There are 4 nested groupings, the coarsest first. Each group lies inside one group of the grouping before and may be the whole of it. The rows also spread widely along 16 directions, which tell nothing about the answers.
In the rows, 128 means zero.
Some rows, each with its group in each grouping after it:
[118 149 145 127 104 118 123  97 164 169 163 149 139  79 133 144  88 136
 148  81 161  99 178 129 106 133  91 116 131 101 118  91 154 139 146 126
 106 129 161 176 116  72  75 156 139]
sito j783 j405 j855
[164 148 128 128 107 110 114 137 158 163 146 125 149 131 114 108 124 135
 142  93 146 116 127 163 113 137  94 144  88  94 113  96 150 161 159 137
 104 148 134 102  88 103 142 114 161]
Sozok j83 j306 j740
[145 113 137 142 138 176 120 145 151 117 131 127 119 137 149 152 129 130
 131 148 112 111 137 138 125 132 134 143 115 171 108 108 111 117 127 102
 103 120 133 155 122 132 110 119 168]
Bidu j370 j241 j320
[125 147 109 137 113 115 109 115 109 131 106 123 143 163  97 126 138 119
 120 138 130 136 148 127 106 123  91 194 119  97 151 112 126 156 136 146
 129 134 146  92 145 126 151 111 103]
Sozok j83 j306 j167
[113 134 157 103 136 148 178 134 153 156 188 112 116 121 140 173 117 143
 149 122 153 130  83 154 129 105 182 125 113 133  92 128 147 140 117 141
 147 138  91 172 124 153  69 117 175]
sito j783 j33 j878
[166 116 130 144 122 134 119 150  78 106  99 126 129 136 128 132 145 109
 146 142 136  92 136 143 135 161  87 182 105 128 126 135 176 128 134 119
 105 159 123 111 105  97 130 115 133]
Bidu j172 j25 j339
[149 130 106 174 121 129 191  97 127 116  84 128 120 153  82 112 129 168
 122 135 157 113 120 196 172  92 144 174  88 102  69 104 134 189 146 198
 167 122 137 157 144 143 103  77  95]
Sozok j199 j920 j870
[125 187 114 113 108 105  82 108 121 135 129 129 145 178 138 105 121  95
 109 132 127 132 140 125  88 102 103 181 116 129 149  93 106 139 155 103
 107 140 151  62 131 166 157 103 151]
Bidu j370 j969 j717
[128  98 124 141 106 134 160 145 110 110 135 149 101 131 126 155 158 183
 104 138 144 127 114 140 129 122 122  89 113 146 116 107 117 136 130 127
 129 139 113 158 137 102 108 131 121]
Sozok j83 j477 j105
[117 176  90 139  81 104 132  98 109 136 157 133 111 129 146 142 125 159
  87 116 142 106 139 152 166 126 101 112 133 115 143 117 152 131 116 103
 121 155 111 140 139  99 113 131  95]
Sozok j199 j729 j389
[154 110 117 143 108 138 124 150 129 151 125 128 121 156 128 151 146 133
 130 135 119 137 136 135 115 136 107 147 101 120 141  96 134 124 135 100
 119 148 112 119 111 117 133 115 149]
Bidu j370 j969 j603
[167 222 106  85 113 148  86 143 118 186 164  72 165 135 146 152 130 183
 175 143 174 146 132 148  49 119  80  51 120 181 123  94 139 169 147 108
  86 104 109 109  86 109 138 150 128]
Sozok j83 j808 j503
[167 164 124 146 100 119  96 105 125 149 112 143 132 134 137 116 104 126
 154 112 137  90 153 155 140 138  95 155 108 113 114 114 145 132 158  93
 110 141 139 111  97 123 129 107 149]
sito j783 j405 j433
[148 156  93 129 141 169 151 132 146 149 143  56 135 164 109 165 147 131
 158 173 119 144 134 167 121 130 139 155 118 119 137 101 144 143  89 140
 162  99  90 141 130 140 109  94 103]
sito j43 j116 j653
[159  93 129 101 169 160 159 149 102 132 151  82 157 170 135 142 155 101
 182 162 147 158 105 158 136 129 161 170  79  91 107 125 156 128  90 154
 151 158 107 140  58 165 112 117 111]
Sozok j199 j920 j423
[120 114 136 122 117 137 135 134 142 111 162 133 157 154 132 107 118 112
  96 111 141 120 118 151 165  94 148 192  81  85 103 128 142 150 130 162
  97 191 149 129  96 144 141 125 141]
Sozok j199 j729 j356
[104 111 123 104 117  87 123 148 149 136 169  82 140 130  77 160 147 146
 118 113 136 139 117 130  85 158 106 146 139  77 157  78 153 124 106 125
 121 125 125 105 134 114 160 110 154]
Sozok j199 j548 j949
[162 108 151  59 140 125  76 182 140 148 190  66 170 108 137 167 139 149
 152 118 160 135  85 128  89 169 126 101 115 118 113 103 150 125 105 126
  62 152 102 117  62 105 163 167 186]
Bidu j370 j241 j320
[ 95 158 111  84 143 149 119 159 176  94 204  40 143 132 101 175 147 189
  97 168 131 141 113 140  60 127 136  61 171 188 134  62 104 134  90 123
 100  68 125 139 162 127 151 124 144]
Sozok j199 j920 j870
[127 135 137 172 107 169 177 122 114  73  94 134 107 147 128 115 138 133
 119 144 129  85 139 156 174  88 149 191  84 138 104 157 150 157 149 145
 123 138 125 146 155 141  98  79 126]
sito j783 j405 j855
[158 136  92 162  91 135 115 113 143 150 110 157 123 161 135 117 128 148
 103 143 120 135 166 149 124 109 105 117  98 126 123  65  94 138 155 101
 123 142 152 131 115 122 130 116 118]
Bidu j172 j25 j339
[154 134 136 154 119 119  94  95 127 154  93 144  96 116 130 162 145 164
 134 123 112 121 127 126 147 150 122 145 112 105 140 132 106 136 124 128
 128 108  90 135 145 101 121 118 134]
sito j783 j405 j433
[143 122 130 113 133 140  87 108 110  97  90  80 151 108 107 158 114 153
 149 143 157 105 143 122 125 145 125 162 130 123  96 120 128 147 120 155
  85 102 158 153 135 128 147 140 121]
Bidu j370 j969 j603
[125  83 123 109 112 124 158 148 118 133 155  95 142 103  84 183 122 181
 143 125 179 126 117 144 118 150 116 104 139 103  97  97 166 143 111 153
 127 140 132 178 118  94 119 154 118]
Sozok j83 j306 j740
[144 155 122 111 156 136 100  99 106 105 122 124 123 156 158 129 136 120
 137 163 126 121 110 141 133 132 145 144 121 154 107 122  83 122 113 120
 136 111 131 122 119 174 123 109 124]
Sozok j83 j477 j105
[136 154  89 170  89 136 149  97 175 111 119 114  98 140 122 127 122 164
  73 131 108  95 137 174 188 110 151 145 108 123 106  95 114 147 131 124
 127 118 124 155 170 138 122  79 133]
Bidu j370 j969 j717
[150  85 134 104 127 133  89 149 142  79 175 113 151  97 143 142 110 172
 117 121 152  84 124 145 151 163 123  72 133 142  79  94 126  97 110  96
  53 149 161 164  72 104 157 163 155]
Sozok j199 j920 j870
[108 185 167 130 175 204 149 111 176 123 148 104 138 111 146 137 116  99
 163 133 129 106 156 138  99 100 141 189 108 179 106 147 136 182 134 188
 113  76 147 179 157 119  52 118 144]
Sozok j83 j306 j740
[179 125 111 175 140 109 163 108  55 144  57 163  80 181  95 152 149 151
 157 171 136 115  79 187 153 146 118 176 127 138  94 114 116 140 133 135
 218 122  79 112 142 147 100  67 114]
sito j783 j405 j855
[139  92 122 152 115 164 174 133 115  96 107  93 153 118  90 138 113 130
 150 129 160  90 156 160 180 131 124 205  98  81  85 147 199 163 120 181
 116 154 157 182 119 108 111 122  92]
Sozok j83 j306 j167
[109 142  99 142 107 142 147  85 144  96 123 108 109 139 153 131 117 104
 116 144 115 105 173 138 161 119 154 162 119 114 129 109 126 102 113  85
 138 116 156 160 151 177  94  87 119]
Bidu j370 j241 j320
[ 93  90 154 113 130 114 146 138 119  79 136 113 124 109 107 142 154 107
 138 118 137 112 141 107  98 155 116 175 119  96 150 127 161 116 118 135
 118 123 148 131 144 117 114 109 142]
Sozok j83 j477 j105
[122 195 148  89 110  65  36  51 120 136 112 147 135 136 151 109 114 146
 106 105 146 133  96 104 121  97 153 153 105  91 126 132  54 155 153 142
  94 124 133  70 139 183 171 123 156]
sito j783 j405 j855
[108 124 130 131 128  99 156  83 139  36 126 129 108 123 133  83 147 116
  99 130 135  84 133 151 166 123 170 145 106  96 106 105 107 116 124 139
 139 114 158 138 149 156 105  79 113]
sito j783 j33 j878
[166 111 148 125 130 137  70 149 127 159 125 155 134 164 144 137 151 132
 148 137 112 156 121 113  88 129 115 138  93 126 143 105  85 118 145  95
 102 146 114  86  83 132 159 130 169]
sito j783 j33 j878
[103  84 120 133  85  89 152 130 139 124 128 131 117 128  91 134 148 132
 134 106 135 140 167 114  84 144  99 137 109  63 163  78 147 109 143  94
 139 129 161 121 131 127 128  95 138]
Sozok j83 j477 j105
[168 182 109 167  88 145 136 134 126 193 120 140 100 148 141 151 144 190
 148 123 133 132 141 163 108 111  81  89  95 163 134 105 141 155 166  82
 121 119  87 124 116 100 108 103 146]
Sozok j199 j548 j949
[149 112  95 119 102 103 163 143 146 170 169 104 114 144  98 169 121 175
 139 129 147 134  88 183 130 155 131  87 133 110  98  68 142 117 117  92
 170 139 103 141 106 145 125  98 158]
Sozok j83 j306 j740
[113 131 165  88 154 120 130 166 149 148 197 141 143 131 125 142 142 134
 130 115 157 139  90 136  44 126 109 105 125 164 115  80 115 148 142 152
 117 132 128 117 111 101 108 143 179]
Sozok j83 j808 j503

New rows. What belongs after each?
[135  84 106 140  95 172 146 150 128  88 129  95 117 135 143 159 137 152
 123 158 123 114 158 133 155 131 144 115 110 135 119 111 142  95 111  69
 100 139 136 171 118 145 125 116 133]
Bidu j370 j241 j320
[107 173 125 144 108 151 146 126 143  67 136 102 130 137 119 109 119 116
 115 139 128  72 164 152 124 109 118 167 128 155 124 117 158 139 145 112
 104 112 157 123 159 134 117  81 142]
sito j783 j405 j433
[149  93 123 102  94 105  87 154  82 114 148 136 146 136 137 141 153 164
 120 137 157 134 131 114 108 145  94  73 120 109 141  91 123 105 125  88
  86 175 127 108  75  94 168 168 114]
sito j783 j405 j433
[187 103 115 132 133 162 117 166 109 168 106  76 139 148  93 197 115 162
 176 159 141 125  96 167 132 163 121 169 130 137  84 116 159 137 112 120
 127 133  97 139 101 139 148 116 165]
Bidu j370 j241 j320
[115 151 103 113  89 119 124 101 108 116 129 105 128 145 125 149 118 175
 105 143 154 132 114 135 147 100 149 119 121 119 110 126 112 148 127 123
 119 136 132 134 146 171 147 121 115]
Sozok j83 j306 j167
[119  95  95 110 102 117 138  99 157 145 143  91 141 140 119 148 120 119
 141 131 138 157 172 124 118 131 147 134 110  54 135  62 125 102 108 100
 146 130 164 161 108 168 120 116 112]
Bidu j370 j969 j603
[100 121 127 136 107  70 166 108  79  18 103 146 126 106  94  74 159 139
  96 116 186  66 153 145 117 134  83 129 121 113 113  96 151 150 155 169
 117 124 188 124 157  81 113 109  75]
Sozok j83 j808 j503
[159  78  94 139 104 105 136 160  95 143 127  90 110 119  68 209 155 199
 137 146 145 122 106 155 133 196  87 100 157  98 139  90 166 114  85 115
 146 130  72 144 131  64 143 133 109]
sito j43 j116 j653
[123 120 122 116 123 169 129 186 132 148 169 113 155 177  98 169 118 152
 125 160 139 148 111 144  69 108 105 135 139 178 110  86 122 144 135 116
 114 146 139 119 116 138 151 131 165]
Sozok j83 j808 j503
[137 157 126 112 133 168 142 113  97 117 123  60 163 112 141 135 155  99
 194 145 158 127 195 119 116 128 113 169  91  79 155 150 198 151 104 159
 112 119 127 156 103  97  86 140  53]
sito j783 j33 j878
[146 127  96 132  88  99 105 119 150 145 147 128 145 117 105 129 113 159
 108 104 146 111 153 151 132 151  83 112 127  84 118  70 136 135 132 119
 106 146 159 136 106  88 148 138 118]
Sozok j83 j477 j105
[184 143  90 141 110 138 100 113 146 164 124  93 136 142 106 160  99 176
 141 146 129 112 120 181 168 151 129 127 133 110  87  90 124 135 112 109
 133 125 114 145 104 136 153 111 132]
sito j783 j405 j433
[148 114 115 125 100 129 107 121 148 155 116  81 123 100 105 185 117 177
 156 130 137 128 146 129 111 163 122 112 127 106 122  96 145 123 122 100
 109 101 128 160 128 123 136 120 154]
Bidu j172 j25 j339
[101 106 136 125 136 142 146 151 119 107 142 105 131 149  99 162 143 132
 125 145 131 130 121 130 105 126 124 176 131 130 133 115 143 130 112 134
 124 130 131 130 143 135 131 110 144]
Sozok j199 j548 j949
[111  87 128 158 119 110 147 110 141  19  75 105  93 118  85 109 169 141
 126 146 111  89 168 128 118 155 139 148 117 105 139  93 113 100 133 105
 132  62 166 127 177 143 135  50 128]
sito j783 j33 j878
[135 160 161  95 155  72  79 104  87 128 120 157 142 137 119 116 144 140
 113 114 167 124  58 133 103 127 117 169 113 123 103 130  87 181 144 206
 116 137 119  76 131 121 148 138 141]
Sozok j83 j808 j503
[163  87 121 122 135 127 121 128 101 129 113 150 123 169 135 142 113 131
 149 164 144 132 103 154 120 134 145 126 118 147  75  77  90 100 137  88
 150 149 151 132  84 189 130 109 161]
Bidu j172 j25 j339
[119 110  99 140 135 135 155  91 124  42  84 101 149 183  94  78 135 114
 124 171 138 126 164 156 134  89 159 186  96  98  96  82  95 138 133 151
 149 105 206 128 132 211 145  64  84]
Sozok j199 j920 j870
[125 124  99 106  98  94 121 129 105 105 149 105 142 152 112 126 137 154
 114 134 157 131 125 146 117 132 114 110 125 102 128  83 135 116 121 101
 118 149 144 107 104 145 163 117 118]
Sozok j199 j729 j389
[128 129 153 104 106 110 129 166 102  75 117 104 159 128 117  84 166 109
 157 115 175 113 166 114  36 120  78 141  83 124 146  96 175 145 180 120
  71 130 170  75 102 111 139 107 152]
Bidu j370 j241 j320
[116 131 142  89 123  99 114 114 142 136 139 106 146 130 124 125 142 123
 137 115 155 153 129 113  73 115 139 141  99  89 134  87 114 142 139 143
 115 120 146 111 120 154 128 120 151]
Bidu j370 j241 j320
[174 142 104 118 148 127 162 151 135 215 195 159 105 203 156 154 129 120
 143 150 123 157  50 203 128 131 143 107 117 157  91  70 102 110 117  85
 210 171  71 115  69 175  90  94 176]
Sozok j83 j477 j105
[170 133 128 124 118 126 126 155  96 142 114 119 148 152 111 119 152 141
 161 128 159 132 117 152  98 129  91 151  83 113 116 117 156 164 153 147
 116 150 120  93  86 115 143 114 133]
Sozok j83 j477 j105
[111  78 149 132 115  87 147  95  84 111  90 177 107 142 122 128 130 132
 150 114 160 131 126 119 121 117 137 158  98  89 108 111 111 109 154 110
 148 142 164 132 116 180 113 100 145]
Sozok j199 j548 j949
[139 119 128 169 114 193 151 176 153  63 137 121 105 146 137 132 147 173
 102 155 105  87 140 161 138 113 124 107 106 211 109 116 129 124 145  84
  78 118 128 146 135 117 131  91 169]
Sozok j199 j920 j870
[136 184 159  73 134 138  87 130 161 137 172 112 169 143 174  89 114 103
 178 110 156 133 137 127  48  98 130 114  76 155 109 103 111 137 177  95
  74 119 171  89  64 184 133 112 199]
Sozok j83 j808 j503
[153 119 118 149 114 108 119  97 108 103  79 122 128 119 104 123 109 121
 141 127 146  82 149 154 156 157 111 190 116  93  96 114 155 134 138 134
 123 132 163 136 127 129 128  99 126]
Bidu j172 j25 j339
[158 126 123 103 128 144 120 151 163 155 170  56 148 113 129 162 126 116
 171 120 132 116 140 147 119 173 121 145 112  98 129 102 185 116 102 106
 102 129 112 144  86 113 123 120 162]
Bidu j370 j969 j717
[121 108 147  95  90  83  69 121 105  78 130 143 165 129 147  76 161 112
 113 104 152 130 168  81  98 119 103 135  74  53 169 110 118 120 151 117
  55 172 171  74  83 114 179 149 115]
sito j783 j405 j855
[165  39 117  99 139 100 123 167 100 130 141  81 158 114  68 182 137 155
 149 145 169 129  97 151 119 201 108 129 145  73  96  71 166 117  84 156
 131 158 128 150  82  86 155 156 120]
Bidu j172 j25 j339
[155 198 131 154 102 164 136 152 130 142 158 135  91 135 185 136 166 149
 122 130 110 102 128 152 136 115 107 100  91 182 157 149 155 140 144  82
  98 139  54 113 126  80  91 109 152]
sito j783 j33 j878
[144 127 114 138 128 116 103 119  99 117  97 133 120 146 101 155 123 150
 122 152 139 108 125 141 109 148  96 149 154 156 110  84 104 130 133 120
 128 112 143 122 148 122 140 119 133]
Bidu j370 j969 j717
[154 170 106 136 134 126 132 105 120 143 118 126 105 143 138 137 158 165
 144 151 138 134 126 157 101 134 113  87 115 159 122  90  97 144 133 123
 157  84 108 132 133 121  97 102 107]
Sozok j83 j808 j503
[152 154 115 115 128 130 119 131 100 128 136  85 133 112 126 158 152 163
 151 140 155 113 124 147 121 161  98 111 124 133 126 126 159 147 109 140
 113 114 100 138 119  86 120 135 102]
Sozok j83 j808 j503
[166 146 146 129 167  87 141 125 116  59 118 147 108 161 142  53 189 128
 120 133 141  95  71 187 125 130 140 125  74 152  89  91  90 143 154 151
 138 113 117  73 103 146 127  59 152]
Sozok j199 j548 j949
[144 149 130 134 136 122 122  94 131 149 107 144 133 127 128 120 138 127
 138 131 149 136 155 136  91 119 108 140 101 117 119  83 109 165 146 170
 135 111 150 142 127 102  91 131 105]
Bidu j172 j25 j339
[119 103 140 146 124 115 132 126 105 140 134 200  88 188 149 149 122 121
  99 134 107 133  76 140 152 108 149 175 115 146 118 129  86  99 137  82
 153 177 110 105 127 190 125  94 190]
Sozok j199 j920 j870
[123 116 125 145 106 167 128 133 143 138 138 123 131 141 139 149 151 123
 128 141 108 145 181 109 120 115 118 152  98  99 170 118 136 126 117 114
 112 140 123 147 124 102 113 133 108]
sito j783 j405 j433
[ 78 110 117 136  89 130 167 133  89 136 136 148 119 167 104 171 121 132
 104 142 143 147 131 116 116  94 116 175 135 118 146 126 142 136 131 118
 150 169 137 135 164 148 115 125 119]
Sozok j83 j306 j167
[148 125 125 124 138 130 101 103 128 122 117 152 131 183 133 123  97 121
 130 151 129 123  96 158 144 104 164 168 113 136  77  98  64 119 138 113
 139 141 150 111 105 213 147  97 166]
sito j43 j116 j653
[148 121 113 142  99 139 135 138 163 158 138 102 152 138  94 132 148 153
 126 124 133 148 159 145 117 117 112 142  89  66 141  85 147 166 129 161
 119 139 122 135 111  85 137 125 105]
sito j783 j405 j433
[123 156 116 177 103 163 128 117 154 121 119 148 125 144 116 128 106 133
  88 126 110  93 156 151 161 104 104 196 118 142 117 130 128 167 146 146
 105 138 150 142 165 105 123 112 131]
Sozok j83 j306 j740
[154 143 133 104 135 108  99 109  99 137 132 156 136 160 158 118 121 119
 122 141 153 130  89 148 127 113 142 140 104 136  89 104  93 138 141 134
 126 165 132 108  94 163 129 130 148]
Bidu j172 j25 j339
[ 89  92 121 111 104 143 171 150 149 139 173  93 167 127  58 179  87 179
 121 126 183 141 137 146  92  96 124 127 148 110  87  71 159 160 126 163
 117 142 174 184 133 126 126 148 133]
Sozok j199 j920 j423
[125  84 153  81 140 135 108 163 155 157 186  76 150  85 104 206 139 167
 165 118 155 147 122 108  68 171 118  89 139 105 140  93 148 121  91 141
  95 113 107 166 103  75 123 175 154]
sito j43 j116 j653
[154 142 115 139  78 150 133 143 100 160 126 112 102 148 154 175 139 186
 148 134 132 137 115 141 148 113 129 106  88 139 136 154 157 125 138  62
 105 152  73 127 105 153 134 106 159]
Sozok j199 j920 j870
[145 126 157  95 151 124 110 163 117 129 161 118 149 122 125 141 154 128
 167 126 160 126 122 130  52 150  88 107 118 145 135  91 140 133 133 136
 102 123 119 108  90  82 117 147 150]
sito j43 j116 j653
[111 160 133 142 100 190 118 149 149  80 122 100 126 153 141 125 140 155
 125 149 113 120 170 120  86  83 124 133  95 190 143 129 123 139 162  81
  64  96 151 118 145 158 147  89 167]
Sozok j199 j729 j389
[115 139 120 117  91 164 150 163  99  91 142  43 160  90  88 181 107 159
 132 138 176  77 152 141 130 140  96 162 146 135 111 147 241 164 114 152
  67 146 137 169 150  77 128 146 119]
Bidu j172 j25 j339
[139 148 149 174 131 131 152  86  98  56  52 166  96 134 150  67 184 136
 133 129 136 102 163 135 131  91 124 156  51 138 128 144 108 165 176 161
 117  94 144 121 147 124  90  78  98]
Sozok j199 j920 j870
[136 128 104 173  93 133 178 106 133  84 102  81 127  76  74 142  98 173
 140 107 165  44 176 185 190 156  97 161 131  96  83 125 221 155 126 152
 110 110 160 197 151  78 101  99  98]
Sozok j199 j920 j870
